The rows of each matrix lie in a flat space through zero, up to rounding. After each matrix: how many dimensions does the smallest such space have?

-11; 6; 4; 32; -15; -24; -9; -18; -16; -8; 0; -22; -4; -11; 7; 9; 7; -24; -17
6; -1; -13; 22; 8; 23; -17; -4; 25; -37; 10; -1; -18; 6; -9; -20; -15; -14; -13
4; -13; 40; -7; -25; 33; 26; -8; 28; 19; 19; 19; 18; 6; -34; -3; 20; -41; -31
32; 22; -7; 40; -14; -35; -13; -26; 29; -14; -2; -36; -35; -21; 7; -4; 0; -50; -28
-15; 8; -25; -14; 4; 14; -7; 7; -4; -29; -2; 5; -12; 11; 9; 15; -14; 16; 29
-24; 23; 33; -35; 14; 40; 21; -19; 29; -26; 17; 59; 6; -33; 3; -5; 4; -10; 32
-9; -17; 26; -13; -7; 21; -33; -24; 12; 22; 17; 5; 12; -5; -19; 23; 15; -19; -11
-18; -4; -8; -26; 7; -19; -24; -3; 2; 9; -1; -33; 0; 46; 2; -34; -18; 22; -7
-16; 25; 28; 29; -4; 29; 12; 2; 13; -19; 20; 12; -34; 24; -33; -45; -3; -45; -16
-8; -37; 19; -14; -29; -26; 22; 9; -19; -18; -15; -17; 23; 13; -9; 20; 10; 17; -17
0; 10; 19; -2; -2; 17; 17; -1; 20; -15; 1; 30; -3; -35; 2; 14; 8; -21; 8
-22; -1; 19; -36; 5; 59; 5; -33; 12; -17; 30; 22; -3; -6; -4; -3; 10; -5; -5
-4; -18; 18; -35; -12; 6; 12; 0; -34; 23; -3; -3; -20; 23; -12; 22; -2; 8; -7
-11; 6; 6; -21; 11; -33; -5; 46; 24; 13; -35; -6; 23; 74; 23; -25; 17; 18; -34
7; -9; -34; 7; 9; 3; -19; 2; -33; -9; 2; -4; -12; 23; -23; 0; -10; 4; 18
9; -20; -3; -4; 15; -5; 23; -34; -45; 20; 14; -3; 22; -25; 0; -36; -1; 18; -12
7; -15; 20; 0; -14; 4; 15; -18; -3; 10; 8; 10; -2; 17; -10; -1; -18; -6; -20
-24; -14; -41; -50; 16; -10; -19; 22; -45; 17; -21; -5; 8; 18; 4; 18; -6; 12; 28
-17; -13; -31; -28; 29; 32; -11; -7; -16; -17; 8; -5; -7; -34; 18; -12; -20; 28; 15
	15

47; 3; -20; -4; 1; 5; 18; 3; 11; -12; 27; 5; -36; 12; -18; 6; -15; 16; 3
3; 12; 21; 0; -15; -8; 8; 2; -11; 7; 13; 18; -16; -30; 0; -4; -8; 9; 11
-20; 21; 58; -31; -41; 35; 18; -27; -71; 30; 2; 21; 21; -32; 33; -26; 24; 22; 56
-4; 0; -31; -15; -1; 21; -4; -14; -15; -4; -8; -4; 16; 25; 19; 9; 14; 6; 1
1; -15; -41; -1; 46; 41; -14; -2; 16; -15; -3; -33; 5; 50; 7; 23; -3; -4; -27
5; -8; 35; 21; 41; -6; 0; 10; 0; 12; 30; -9; -27; -20; -13; -15; -20; 15; 0
18; 8; 18; -4; -14; 0; 19; 11; 18; -1; 11; 16; -21; -10; -12; 0; -14; 5; 4
3; 2; -27; -14; -2; 10; 11; 27; 25; -16; -16; 26; -12; 6; 10; 12; -25; 18; -8
11; -11; -71; -15; 16; 0; 18; 25; 60; -25; -2; 46; -6; 40; 13; 23; -15; 47; -27
-12; 7; 30; -4; -15; 12; -1; -16; -25; 15; -5; -17; 13; -6; 5; -8; 16; -18; 10
27; 13; 2; -8; -3; 30; 11; -16; -2; -5; 36; 6; -18; 4; -5; 19; -2; 9; 8
5; 18; 21; -4; -33; -9; 16; 26; 46; -17; 6; 60; -12; -41; -13; 22; -26; 6; 11
-36; -16; 21; 16; 5; -27; -21; -12; -6; 13; -18; -12; 47; -4; -1; -19; 31; -18; 6
12; -30; -32; 25; 50; -20; -10; 6; 40; -6; 4; -41; -4; 48; -22; -2; 2; -11; -42
-18; 0; 33; 19; 7; -13; -12; 10; 13; 5; -5; -13; -1; -22; -12; 0; -9; -27; -12
6; -4; -26; 9; 23; -15; 0; 12; 23; -8; 19; 22; -19; -2; 0; 11; -17; 27; -16
-15; -8; 24; 14; -3; -20; -14; -25; -15; 16; -2; -26; 31; 2; -9; -17; 35; -26; 5
16; 9; 22; 6; -4; 15; 5; 18; 47; -18; 9; 6; -18; -11; -27; 27; -26; -23; -7
3; 11; 56; 1; -27; 0; 4; -8; -27; 10; 8; 11; 6; -42; -12; -16; 5; -7; 45
	9

21; 0; 16; 25; -29; 16; 0; -5; -11; 24; -15; 16; -1; -7; 8; 39; -1; 4; 8
0; 27; -7; -16; 6; -11; -17; -20; 1; 24; 12; 9; 3; -17; 4; 9; 18; 7; -18
16; -7; 28; -1; -7; 25; 6; 20; 36; 0; -18; 1; -15; 12; 13; 18; -6; 2; 26
25; -16; -1; 43; -17; 13; 10; -11; -21; -4; -7; -5; -19; 8; 21; 6; -22; 0; -2
-29; 6; -7; -17; 39; -11; -14; 27; 14; -9; 7; -8; 8; -5; 6; -24; 37; -1; -3
16; -11; 25; 13; -11; 27; 15; 25; 35; -19; -2; -12; -24; 24; 28; 10; -11; 4; 27
0; -17; 6; 10; -14; 15; 7; -4; 0; 0; -5; 2; 9; 7; -12; 6; -28; 3; 2
-5; -20; 20; -11; 27; 25; -4; 32; 46; -6; -24; -5; -6; 12; 4; -9; -3; 0; 17
-11; 1; 36; -21; 14; 35; 0; 46; 82; -15; 10; -13; -9; 23; 27; 7; 8; 16; 29
24; 24; 0; -4; -9; -19; 0; -6; -15; 11; -8; 7; -20; -12; 12; 14; 29; -11; 9
-15; 12; -18; -7; 7; -2; -5; -24; 10; -8; 43; -13; 5; 5; 8; -17; -17; 17; -29
16; 9; 1; -5; -8; -12; 2; -5; -13; 7; -13; 7; -9; -8; -4; 8; 10; -10; 7
-1; 3; -15; -19; 8; -24; 9; -6; -9; -20; 5; -9; -7; 3; -13; -27; -3; -13; 0
-7; -17; 12; 8; -5; 24; 7; 12; 23; -12; 5; -8; 3; 17; 4; 1; -24; 9; 7
8; 4; 13; 21; 6; 28; -12; 4; 27; 12; 8; -4; -13; 4; 42; 15; 4; 18; -6
39; 9; 18; 6; -24; 10; 6; -9; 7; 14; -17; 8; -27; 1; 15; 28; -6; -3; 16
-1; 18; -6; -22; 37; -11; -28; -3; 8; 29; -17; 10; -3; -24; 4; -6; 36; -3; -15
4; 7; 2; 0; -1; 4; 3; 0; 16; -11; 17; -10; -13; 9; 18; -3; -3; 7; 0
8; -18; 26; -2; -3; 27; 2; 17; 29; 9; -29; 7; 0; 7; -6; 16; -15; 0; 19
	7

-48; -5; 26; -26; 7; 40; 45; 22; 4; -3; 36; 38; 31; -13; -13; -108; 8; -14; -8
-5; 4; -53; 54; -9; 13; -2; -35; 3; -39; 51; 29; -17; 27; 13; -2; 7; 21; 10
26; -53; 116; 39; 47; -50; -4; 42; -18; 40; -15; -44; 4; -48; 66; -39; -2; 46; -32
-26; 54; 39; 12; 25; -40; -58; -10; 3; -15; -7; -10; -36; 9; 17; 2; -24; 0; 28
7; -9; 47; 25; 13; 6; 54; 50; 26; -59; 48; 50; 29; 39; 31; -18; 4; -25; -23
40; 13; -50; -40; 6; -6; 14; 33; 3; 33; 12; 40; 30; 8; -3; -12; -33; -27; -13
45; -2; -4; -58; 54; 14; -59; -12; 43; 14; -46; -49; -16; -71; -34; -73; -21; -42; 28
22; -35; 42; -10; 50; 33; -12; -5; -6; 41; 8; -8; 42; 16; -20; -22; -36; -26; -11
4; 3; -18; 3; 26; 3; 43; -6; -10; -31; 23; 16; -8; 22; 7; 24; 39; 29; -44
-3; -39; 40; -15; -59; 33; 14; 41; -31; 19; -2; 15; 5; 27; -6; 38; -3; -19; 9
36; 51; -15; -7; 48; 12; -46; 8; 23; -2; -66; -30; 29; -26; -2; 10; -23; -18; 11
38; 29; -44; -10; 50; 40; -49; -8; 16; 15; -30; 1; 48; 54; 49; 38; 2; -27; -11
31; -17; 4; -36; 29; 30; -16; 42; -8; 5; 29; 48; 14; 48; -21; 8; 17; -16; -37
-13; 27; -48; 9; 39; 8; -71; 16; 22; 27; -26; 54; 48; 69; 2; 93; 2; -15; 10
-13; 13; 66; 17; 31; -3; -34; -20; 7; -6; -2; 49; -21; 2; 5; 30; -22; 20; 42
-108; -2; -39; 2; -18; -12; -73; -22; 24; 38; 10; 38; 8; 93; 30; 51; 34; -26; 35
8; 7; -2; -24; 4; -33; -21; -36; 39; -3; -23; 2; 17; 2; -22; 34; 55; 12; -30
-14; 21; 46; 0; -25; -27; -42; -26; 29; -19; -18; -27; -16; -15; 20; -26; 12; -10; 23
-8; 10; -32; 28; -23; -13; 28; -11; -44; 9; 11; -11; -37; 10; 42; 35; -30; 23; 16
	15

4; 6; 1; 9; -11; 3; -2; 4; -1; 11; -7; -19; 10; -4; -8; -8; 7; 5; -7
6; -9; 29; 4; 19; 3; 31; -20; 20; 6; 6; 35; 10; -23; 18; -47; -14; -2; 8
1; 29; 3; -8; 25; 3; -29; -23; 12; 4; -16; -14; 8; 2; -2; 14; -35; -2; 5
9; 4; -8; 23; -13; -11; 20; 1; -8; 8; -23; -14; 9; -9; 7; -10; 11; 10; -2
-11; 19; 25; -13; -33; -4; -31; 24; 9; -6; 12; -38; 5; -4; -3; 9; 28; -5; -7
3; 3; 3; -11; -4; -70; 47; -13; 30; -14; 0; -27; -5; -19; 56; 28; 11; 9; -20
-2; 31; -29; 20; -31; 47; -79; 25; -37; 21; -22; -60; 20; 25; -63; 20; 8; 11; -2
4; -20; -23; 1; 24; -13; 25; -27; 2; -8; 10; 24; -2; 0; 20; 10; -20; 12; 3
-1; 20; 12; -8; 9; 30; -37; 2; 5; 19; -6; -16; 7; 9; -33; -7; -17; -9; -6
11; 6; 4; 8; -6; -14; 21; -8; 19; 27; -5; -40; 20; -14; 1; -14; 2; 14; -31
-7; 6; -16; -23; 12; 0; -22; 10; -6; -5; -5; -5; -26; 27; -17; 40; -10; -16; -6
-19; 35; -14; -14; -38; -27; -60; 24; -16; -40; -5; -52; -12; 15; 12; 77; 27; -1; 14
10; 10; 8; 9; 5; -5; 20; -2; 7; 20; -26; -12; 3; -6; -4; -19; -4; -4; -13
-4; -23; 2; -9; -4; -19; 25; 0; 9; -14; 27; 15; -6; -6; 22; 3; 12; 4; -4
-8; 18; -2; 7; -3; 56; -63; 20; -33; 1; -17; 12; -4; 22; -48; -3; -6; -16; 28
-8; -47; 14; -10; 9; 28; 20; 10; -7; -14; 40; 77; -19; 3; -3; -34; 8; -15; 18
7; -14; -35; 11; 28; 11; 8; -20; -17; 2; -10; 27; -4; 12; -6; 8; -27; 7; 10
5; -2; -2; 10; -5; 9; 11; 12; -9; 14; -16; -1; -4; 4; -16; -15; 7; -4; -7
-7; 8; 5; -2; -7; -20; -2; 3; -6; -31; -6; 14; -13; -4; 28; 18; 10; -7; 25
	7

6; -45; 10; 2; -24; 21; 7; -3; 10; 16; 8; 1; 0; 2; 1; 8; -3; -20; 16
-45; 67; -39; -23; -11; -27; -8; 21; 25; -25; -11; 13; 5; -16; -25; -15; 39; 31; -45
10; -39; 52; 32; 23; 3; -12; -7; -29; 7; 16; -2; -14; 4; 11; 19; -56; -4; 22
2; -23; 32; 21; -4; 14; -10; 6; -11; 3; 5; 1; 15; 18; 19; -12; -27; -8; 12
-24; -11; 23; -4; -9; -2; 15; 2; 7; 23; 6; 1; -11; -20; -29; 6; 1; -13; -16
21; -27; 3; 14; -2; 11; -5; -7; -7; 0; 6; -2; 5; 22; 18; 10; -20; -5; 16
7; -8; -12; -10; 15; -5; 1; -15; 7; -2; -5; -7; -16; -17; 4; 12; -6; -5; 17
-3; 21; -7; 6; 2; -7; -15; 24; 2; -12; 20; 15; -7; 6; -16; 6; 3; 23; -11
10; 25; -29; -11; 7; -7; 7; 2; 38; -16; -1; -11; 7; -8; -3; -21; 6; -42; 4
16; -25; 7; 3; 23; 0; -2; -12; -16; 14; 12; 2; -33; -7; -10; 37; -17; 17; 12
8; -11; 16; 5; 6; 6; -5; 20; -1; 12; 25; 13; -30; -16; -33; 18; 5; 10; 4
1; 13; -2; 1; 1; -2; -7; 15; -11; 2; 13; 13; -9; 5; -14; 10; 12; 29; -10
0; 5; -14; 15; -11; 5; -16; -7; 7; -33; -30; -9; 31; 20; 29; -25; -4; -4; -8
2; -16; 4; 18; -20; 22; -17; 6; -8; -7; -16; 5; 20; 31; 14; -12; 2; 20; -13
1; -25; 11; 19; -29; 18; 4; -16; -3; -10; -33; -14; 29; 14; 16; -19; 5; -22; -12
8; -15; 19; -12; 6; 10; 12; 6; -21; 37; 18; 10; -25; -12; -19; 20; 14; 19; 11
-3; 39; -56; -27; 1; -20; -6; 3; 6; -17; 5; 12; -4; 2; 5; 14; 27; 39; -2
-20; 31; -4; -8; -13; -5; -5; 23; -42; 17; 10; 29; -4; 20; -22; 19; 39; 84; -41
16; -45; 22; 12; -16; 16; 17; -11; 4; 12; 4; -10; -8; -13; -12; 11; -2; -41; 15
	10
